All groups share one centre, and each spreads out both ways along 11 directions, with some noise.
(in the rows, 128 means zero)
Some rows, each with its group after it:
[130 111 164 116 117 123 130 127 167 116 103 128  92 128 113] -> j_425
[211  99 130 113 153 153 147  73 106 186 112 120 189 153 166] -> j_315
[114 149  69 210 165  90  83 116 125  87  68 144 121 163 156] -> j_993
[125  88 117 123 170 125 119 133 129  90 118 118  81 193 145] -> j_525
[ 77 126 147 125  90 149  90  81 143 141 144 106 174 179 107] -> j_525
[ 93 131  74 116 111 165 117 163 133 161 165 137  97 128 158] -> j_227
[117 134 106 141 125 124 133 129 120 134 145 127 126 123 138] -> j_315
[121 145 143 112 121 156 127 116 136 148 110 135 168 151 149] -> j_993
[158  89 116 117 145 136 120 116 129 171 146  92 124 156 153] -> j_902
[ 93 128 138  84 112 140 123 111 128 129 161 123 116 144 139] -> j_902
[110  87 144 169 135 122 138 115 149 110  76 133 137 156 122] -> j_227
[118  81 130  96 152 123 153 112 175 169 112 167 147 104 158] -> j_525
[136  52 176 153 196 139 145 157 146  74  82 151 135 161 143] -> j_227
[145 152 106 131 123 105 105  98  98 173 174  27 164 194 115] -> j_525
[112 133 104  85  79 142 125 102 117 157 136 156  96  94 115] -> j_227
[125 156 117 123 122 130 136 119  99 130 144 104 144 157 132] -> j_425
[139 153 128 104 130 143 144 146 111  92 145 167 109  97 126] -> j_315
[140  81 169  90 176 162 128 108 126 118 178 165 178 112 166] -> j_425
[165 168 137  92 122  89 152  55  89 145 147  96 167 143 125] -> j_486
[111  96 156 194 120 121 103  84 143 116 110 120 160 143 133] -> j_993
[ 78 115  85 105 144 110 152 166 148 141 130 103  85 175 139] -> j_525
[103 154 122  76 139  99 112 132 157 133 133 120 121 142 123] -> j_993
[148 114 155 136 157 143 132 135 107  87 142 125 127 149 143] -> j_902
[124 147 139 146 147 158 130 176 145  94 115 148 145 143 134] -> j_227
[104 132 115 107 100 163 111 121 142 176 132 132 140 137 146] -> j_902
[135 143 135 127 107 151 145 128 130 117 119 174 132  80 126] -> j_993
[134 166 120 156  83  79 153 124 161 145  68  98 105 121  80] -> j_425
[137 146 107 111 145 152 135 144 144 125 173 147 102 126 200] -> j_227
[ 88 123 104 149 116 146 103 147 154 170 107 108 122 163 161] -> j_902
[ 99 151  78  72 110 183  93 139 123 157 137 137 100 180 144] -> j_902
[100 132  99  90 115 108 147 126 167 151  93 128  94 155 107] -> j_315
[ 99 100 109  71 137 105 115  69 137 180 143 110 138 167 143] -> j_401
[105 154  73 171 119 114 151 107 117 145  91 138 156 146 132] -> j_425
[ 74 141 143 101  80 152 100 109 134  98 159 137 113 143  93] -> j_425
[ 96 127 139 167 149 139 133 189 106 100 183 123 127  97 189] -> j_902
[139 132  84  48 154  88 161  88 126 116 134 152  60 142 140] -> j_486
[101 120 141 121 162 195 117 194 136  89 206 136 133 152 176] -> j_227
[113 115  89 104 111  87 162  97  96 151  92 148 134 102  66] -> j_227
[131 187 123  89 135 142 130 150 113 119 147 125 159 150 119] -> j_315
[109 137 146 124 123 113 107 141 174 115 109 143 110 107 111] -> j_993
[129  99 165 104 111 145 117 108 127 134 118 125 119 138 114] -> j_227
[152 145  67  88 138 147 134 108 106 164 121 154 122 149 157] -> j_902
[133 166 113 124 106 157 115 158 117 131 141 109 112 146 124] -> j_401
[130 146 207 125 113 124  89  92 132 114 129  60 146 192 139] -> j_315
[118 139 157  89 140 130 149 158 126 141 149 117 166 116 127] -> j_486
[133 128 149 137 102 142  91 111 138 135  88  95  79 177 159] -> j_902
[126 172 130 124 103 150 124 107 102 145 155 119 188 133 126] -> j_425
[114  88 169 172 104 153 127 167 157 179 112 106 158  96 137] -> j_486
[101 129 156 115 119 101 209 117 129 150 137  99 152 132 162] -> j_525
[ 96 173  82  72 122 140 109 138 114 156 159 117 129 167 141] -> j_993
[110 143 125  75 167 130  72 140 135 138 138  89 157 213 127] -> j_401
[116 114 121 106 108  87 141  95 135 142 142 103  69 119 128] -> j_902
[160 116 138  66 142 132 145 124 161 167 110 158 109 104 176] -> j_227
[ 88 118  99  92 156  95  87 105 143 141 161 117 108 152 157] -> j_993
[150 148  82 122 157 105 163 165 118 110 125 128  89 131 123] -> j_401
[107  85 128 135 144 114 152 109 133 130 151 121 141 143 133] -> j_315
[112 113 156  70 139 109 138  90 126 158 100  99 130 186 172] -> j_486
[ 94 130  66 102 157 118 172 153 132 131 134 171 125 118 143] -> j_401
[167  97 102  53 184  97 108 119 142 166 130 131  95 122 150] -> j_401
[ 73 137 126  89  97 140 138  96 197 197  60 176 175 129 158] -> j_902
[ 74 121 123 116 118 181 102 155 155 127 139 144 132 165 141] -> j_486
[117 146  71 157 110 135 122 134 118 156 129 135 133 122 135] -> j_993
[151 150 150 154 132 110 160 129  59  88 165 104 155 112 106] -> j_486
[134 109 116 130 125 110 134 103 123 122  61 138  86 156 119] -> j_227
[133 183 101 102 115 144 123 125 121 172 113 132 164 138 149] -> j_486
[171 140  96 169 106 135 157 134  88 132 136 158 107  58 134] -> j_425
[ 90 109 161  97 109 153 113 104 141 124 153 131 130 144 134] -> j_993
[122 130 125 113  97 127 156 149 160 149  84 139  75 111 129] -> j_425
[106 113 190 133 139 124 134  88 159 124  96 107 199 188 132] -> j_525
[163 106 147 163 128 183 109  95  98 134 125 137 167 149 165] -> j_902
[111 173 110 122 123 123 143 112 121 119  89 138 149 167 135] -> j_425
[131 134 142  90 131 104 134 103 125 134 169  87 150 141 102] -> j_401
[ 67 110 145 117 112 127 125 104 159 119  91 121 132 189 115] -> j_227
[133 135 137 103 128 133 134 134 149 143 118 130 132 130 138] -> j_525
[135 125 107 153 158 108 149 121 141 167  97 115 183 151 159] -> j_902
[136 119 123 117 118 157 109 105 133 123 120 143  96 148 150] -> j_486
[ 93 112 101  79 106 115 148  91 122 140 185 137  99 113 120] -> j_486
[101 101 152 115 131 142 132 149 169 131 117 119 124 154 134] -> j_401
[105 128 148  81 152 124 141 152 157 100 126 142 118 149 112] -> j_525
[134 120 148 140 122 128 144 109 143 116 153 130 165 114 109] -> j_486
[ 92 112 138 165 121 123 135 119 130 121 161 112 162 124 124] -> j_315
[112 139 143 170  62 154 132 101  99 117 114 111  92 145 144] -> j_525
[145 170 160 126  50 163 121 135 116 190 143  67 131 125 123] -> j_425
[ 96 166 107 101 115 134 114 161 155 159 129 124 139 135 122] -> j_993
[161 141  87 125 138 146 166 153 101 115 139 149 140 124  88] -> j_315
[116  97 114 137 156 153 114 137 110 125 191 121 160 145 138] -> j_425
[ 75 147  99 102 138  95  75  94 147 128 147 138 111 135 146] -> j_993
[182 120 164 163 157 116 159 101 108 119 126 127 190 107 149] -> j_902
[125 142 168 129 109 118 160  90 115  70 124 121 115 153 113] -> j_401
[173 140 145 145  96 147  93 115 137 166 126  78 126 144 131] -> j_486
[ 71 113 141 201 147  95 149 162 173 117 115  90 192 154  91] -> j_315
[152 116 217 174 125 108 147  82 173  68 114 113 122 134 129] -> j_227
[137 148 108 103 137  91 108 136 156 133 140  93 109 146  90] -> j_425
[128 130 116 118 110 154 104 128 145 160 124 130 120 128 136] -> j_525
[123 119 131 160 124 135 142 134 130 138 127  97 155 160 120] -> j_993
[110 158 131 127 129 145 109 126  97  99 145 132 126 147 158] -> j_315
[164 187 156 157  77 131  89 112 122 143 116  55 146 168  92] -> j_525
[156  86 170 171 128 106 180 150 162 122 118 101 127  98  83] -> j_993
[125 122 184 147 138 111 157 115  67  43 172  99 137 140  92] -> j_486
[148 143  85 128 169  94 159 144  76  86 121 121  84 153 136] -> j_486
[140 123 187 106 166 128 165 136 137  82 102 139 140 156 150] -> j_525
[146 130 165  75 135 155 117 112 125 144 149 138 133 126 176] -> j_315
[130 121 128 116 115 114 162 113 117 127 156 100  93 143 133] -> j_401
[131 131 109 123 159 131 133 149 112  75 142 137  95 148 113] -> j_525
[ 89 188 128  78  95 157 139 173 159 151 119 108 125 174 131] -> j_401
[136 110 160 154  95 157 137 145 134 126 167 117 117  93 117] -> j_401
[135 177 122 131 129 112 154 133 123 135 146 123 185 109 102] -> j_315
[119 176 136  74 102 141 147 164 153 129 106 179 128  77  86] -> j_227
[142 105 103 117 134  91 127 161 169 167 129  96  85 114 106] -> j_401
[128 129 124 108 122 156 131 175 142 126 140 143 102 114 115] -> j_315
[140  62 116  49 197  75 119 154 213 206  97 108  98 141 147] -> j_401
[ 67 120  98  69  90 142 140 121 151 131 119 177  55 120 137] -> j_425

New rows. What belongs after each?
[ 77  83 106 122 145 162 114 105 144 129 162 188 169 123 153] -> j_425
[120 168 144 135 105 140 131 130 135 102 167 113 131 127 119] -> j_227
[ 94 173 113 106 153 109 101 138 162 138 117 144 178 136 142] -> j_993
[213 171 101 162 163 126 114 158 142 140 123  92 158 152 120] -> j_486
[142  93 148 136 133 117 117 113 194  95 101 123  72 165 104] -> j_486
[171 140  45 126 189 124 124 118 140 144 179 114 158 177 141] -> j_486
[ 89 176 102 100  82  73 126  55 103 138 145 118  82 119 146] -> j_315
[131 122 113 114 125 116 122  73  79 162  57 120 169 183 108] -> j_227
[119 116  90 113 162 122 117 129 144 123 132 150 133 145 113] -> j_525
[150 163 124 156 103 104 132 139 101 119 112  91 140 125  51] -> j_227
[128 116 172 105 128 140 181 127 138 124 102 149 115 121 181] -> j_525
[147 188 139 140 156  75 188 112 145 103 122 129 208 120 113] -> j_227
[ 79 173 115 113 117 103 138 124 118  89 142 147 112 120 125] -> j_315
[137 135  93 168 170 100 136  94 128  80 154 100 164 197 101] -> j_486
[100 163 142 153 102 105 108 126 127 122 140  84 130 143 116] -> j_315
[138 140 139 104 106 125 134 110 147 159 119  86 154 173  87] -> j_315
[127 158 100  40 127 106  95 125 148 173 148 132 121 107 101] -> j_401
[106 126 148 158 108 148 105 100 132 130 132 141 169 121 136] -> j_993
[126  96 114 115 199  95 109 142 154 141 127 112 137 162 174] -> j_993
[ 65 126 127 138  56 119 135 101 139 163 153  64 105 154 108] -> j_525
[190 148 139 131 130  45 154  55 102 140  73  72 139 159  87] -> j_227
[ 59 132 132  92 122  42 100 115 195 102 139 106  68 124  72] -> j_993
[107 113 134 200  94 171 102 120 122 147 123 130 132 117 182] -> j_902
[132 113 110  95 188  52 146  98 158 169 137 125 215 104  99] -> j_401
[179 178 129 141 113 146 110 109 123 113 119 127 140 143 119] -> j_486
[ 63 132  55 111 107  85 176 105 118 137  69 180 130 116  71] -> j_227
[184 136 130  82 153 119 114 125 132 118 177 160 146  68  75] -> j_525
[161 160 117 138 145 120 138 117 128 110 138 124 157 139 112] -> j_486
[185 139 106  85 193 101 113 180 154 102 119 139  92 125  93] -> j_525
[ 97  93  68  89  85 178 121  74 135 107  81 197  61 185  77] -> j_902
[109 139  97 134 114 134 178 142 141 160 114 128 125 138 159] -> j_401
[155 147 146 126 104 166 178 145 126 146 120 149 168  97 114] -> j_993
[171  87 122 133 138 137 186 135 112 164 146  86 133 147 131] -> j_993
[ 91 117 145 124 109 125  91  81 129 104 154 121 115 155 130] -> j_993
[114 110 143  94 136 129 177 123 123 102 129 158 108 121 145] -> j_425
[151 160 125 149 138 150 124 157 142 134 131 129 178 131 120] -> j_486
[ 70 101 110 141  97 121 136 138 116 111 108 131 113 126  46] -> j_227
[169 156 135  88 117 155 127 162 113 130 135  91  49 167 160] -> j_401
[163 113 131 193 139 152  69 134 146 148 140 103 175 136 127] -> j_425
[159 149 100 115 121  91 168 127 111 117 136 110  65 119 113] -> j_401
[ 50 140 113  94 108 154 127 117 163 117 113 173 118 163 152] -> j_227
[100 124 149 139 100 129 115 142 157 140 122  99 104 137 126] -> j_902
[131 174  84 107 138 102 107 111  92  96 151 105 117 183  82] -> j_525
[135 142 162 156  90 103 189  62  79  51 147 108  91 142 103] -> j_401
[154 131 109 132 123 183  95 176 132 170 168 103 111 126 174] -> j_227
[118 122 106 140 126  96 136 127 162 158 123 149 159  74  89] -> j_401
[112 169 187 112  94 118  77 116 172 105 120 126 115 110  97] -> j_993
[115 188 119  90 152 124 125  95 105  84 137 155 187 165 117] -> j_425
[122  95 117  72 143 120 175 110 112 148 199 130 133 106 136] -> j_993
[149 147 169 120 122 130 138 145 158 108 202  93 114 111 130] -> j_227
[ 87 111  77  74 145 110 130 113 119 147 200 153 113  99 154] -> j_993
[169 123 116 158 102 187 116 131  81 103 146 110 111 168  86] -> j_315
[134 164  91 129 149 144 144 146 115 129 124 152 175 142 126] -> j_902
[169 144 160 105 155 130  81 150 152 120  83  98 116 181 123] -> j_401
[153 167 140 106  76 149 110  89 153 107  50 134 110 193  46] -> j_902
[140 125 150  95 138 174  76 141 109 159 162  77 104 187 203] -> j_902
[149 130 140 103 144 142  96 109 141 127 113 144 126 147 148] -> j_425
[104 161 115  48 150 155 146 127  47 169 126 142 168 157 217] -> j_486
[141  75 124 131 161 147 123 150 152 138 119 160 122 105 155] -> j_401
[103 154  84 138 109 129 137 127 141 130  97 154 105 135 135] -> j_227
[124 111 137 140 110 136 149 141 135 126 135 128 110 107 122] -> j_425
[103 106 136 237 111 161 164 171 141  79  93 145 158 134  88] -> j_993
[105 160 136 117 149 104 107 118 116 135 150 115 145 125 204] -> j_315
[127 110 130  98 136 129 120 105 165 137 103 121  70 177 182] -> j_227
[148 137 113  97 111 152 110 117 112 144 133 100  89 172 131] -> j_315
[ 87 153  91  93 140 117  98  95 149 170 134 169 174 107 175] -> j_993
[156 134 114 135  64 144 204  61  72 156 165 133  92  85 181] -> j_401
[ 85 103  60 128 130  88 104  81 150 183 118 108 102 162 167] -> j_993
[162  74 137 174 159 140 153 111 109  85 127 157 132 119 127] -> j_902
[178 164 128 109  76 141 160 103  66 161 189 117 101  67 152] -> j_525
[142 219  89 130 135 103 114 204 149 108  88 139 134 111  55] -> j_401
[113 130 116 158 104 125 111 120 113 140 141  98 100 138 160] -> j_902
[138 146 149 116 133  97 119 133 132 130 150  74 110 140 132] -> j_315
[118 146 182 157 111 169 101 104 108 112 117 135 170 145 188] -> j_902
[126 124 165  97 111 166  95 113 151 166 131 136 173 122 144] -> j_401
[144 175 105 181 127 120 113 128 116 104 136 132 196 115  58] -> j_525
[130 132 118  93 143  66 139  77 136 104 141 121 103 135  91] -> j_425
[ 98 146 101 143  70 110 185  74  91 127 108 144 113 120 127] -> j_425
[126  78 131 146 139 130 124 110 145 149  65 132 126 155 145] -> j_227
[149  70 133  84 134 155 135 110 130 126 162 141  98 133 112] -> j_902
[157 102 114 136 143 139 207 179 114 147 156 106 145 117 108] -> j_993
[205  89 147  81 185 165 123 112  69 104 168 112 101 180 177] -> j_315
[144 116 146 146 135 138 123 162 163 124 114 118 105 133 139] -> j_227
[163 199 132 150 109 112 135 152 107 118 176  70 159 119  74] -> j_227
[110  93 117 124 175  95 152 106 147 134 117 137 171 144 134] -> j_401
[117 143 126 127 158 137  83 110 162 139 117 138 235 172  96] -> j_525
[127 112 145 130 138 123 108 148 166 148 121 113 161 127 106] -> j_401
[139  96 114  87 100 164 150 151 153 137 125 179  57  85 107] -> j_315
[130 165 147 137 109  96 143 137 149 120  99 115 117 112 109] -> j_902
[134 102 167 161 148 126 136 159 170 105 120 106 132 144 121] -> j_227
[170 131  80 139 129  86 149 121 124 170 140  79 115 129  99] -> j_902
[131 159 139 140 104 157 140 144 118 112 126 113 121 151 136] -> j_401
[128 138 113 133 151 137 104 161 121  98 149 112 128 169 100] -> j_525
[100  68 140 158 146 113 138 110 118  90 190 145 161  95  85] -> j_401
[124 179 151 122 145  82 107 126 135 143 128 103 143 112 194] -> j_315
[192 126 104 126  84 121 135 105 106 160 135  90  68 113  84] -> j_315
[127 123  94 133 151  92 173 155 129 108 132 119 102 130 100] -> j_993
[131  89 124 102 132 132 131 100 125 170 112 133 127 138 148] -> j_227
[131 131 147 114 126 131 170 132  85 127 152  79 130 165 147] -> j_425
[109 138 113  80 170  97 118  79 125 103  95 142 113 197 173] -> j_993
[154 115 136  84 136 113 150 114 108 134 149 103  86 137 143] -> j_425
[ 88 120  75 124 119  92  87 146 167 151 134 140 121  87  52] -> j_401
[112 107 115 111 114 136 161 101 118 178 154 133 141 111 174] -> j_525
[ 73 133 141 163 115 149  83 212 152 102 171  78  91 151 117] -> j_315
[ 97 138 104 138 121 122 178 151 146 143 127 123 141 134 133] -> j_401
[146 163 121  62 126 115 147 125 129 161 174 113 133 110 134] -> j_227
[118  87 102  70 166 175 193 121 138 136 113 225 179 122 140] -> j_315
[ 59  92 103 113 127 130 143 131 148 150 126 119 108 175 156] -> j_525
[184 100 135 138 185  99 130 121 127  88 140 132 123 118 119] -> j_425
[100 124 132 196  82 118 128  82 125  96 134 127 150 117  67] -> j_525
[117 109 105 104 150 136 130 147 150 175 143 142 157 116 148] -> j_401
[156 158 116  74 123  89 138  61 166 127 169 115 134 140  82] -> j_486
[187 177 217 125  99 133  67 173 161 138 124  40  98 137 112] -> j_315
[133 100 103 148 126 159 105 115 144 161 104 156 131 123 160] -> j_525
[140 156 109 115 145 132 160 110  95 106 128 152 163 146 124] -> j_315
[133 130 153  35 124 123 168  57 143 154 114 141 169 159 117] -> j_315
[110 103 131  99 125 172  99 133 168 145 152 186 139  87 142] -> j_425
[ 93 115 143 133 110 153 147 138 156 108 123 140 149 148  79] -> j_315
[109 110  97 150 108 139 109 117 129 166 128 118  99 130 163] -> j_315
[183 147 147  90 135 137 124 109  93 112 156 109 125 147 121] -> j_902
[145 126 150 113 147  95 124 139 140 112 191  83 133 123  73] -> j_425
[ 98  74 123 172 115 146 133 111 145 140 109 126 127 158 145] -> j_993
[101 101 116 173 106 141 151 144 105 119 146 141 121  89 122] -> j_486
[ 79 197 119 110 123  98 179 154 172  82  86 180 154 117  79] -> j_227
[144 114 167 186 160  85 140  96 140 141 103  89 206 145 157] -> j_315
[106  90 119 103 136 111 132  86 139 163 145 131 153 120 133] -> j_401
[103 127 115  14 107 144 114  66 116 189 145  93  92 215 181] -> j_993
[146 110 167 146 110 141 142 147 139 122 128 112 112 112 118] -> j_425
[101 125 198 136 108 118 145 116 172 135 110  81 179 164 111] -> j_525
[126 228 184 151  89 105 149 125 164  66 138 114 162 118  75] -> j_227
[115 147 163 136 128 114 104 127 150 135 115  86 145 164 140] -> j_315
[143 139 137 139 135 158 160 112 108  79  70 187 127 144 147] -> j_993
[ 65 110 100 150  95 127 179  91 140 170 116 172 172  93 156] -> j_525
[ 92  90 100 151 126 143 155 124 154 148 120 160 173 124 112] -> j_902
[ 70 100  99 153 122 114 145 115 152 136  43 158 136 158 106] -> j_227
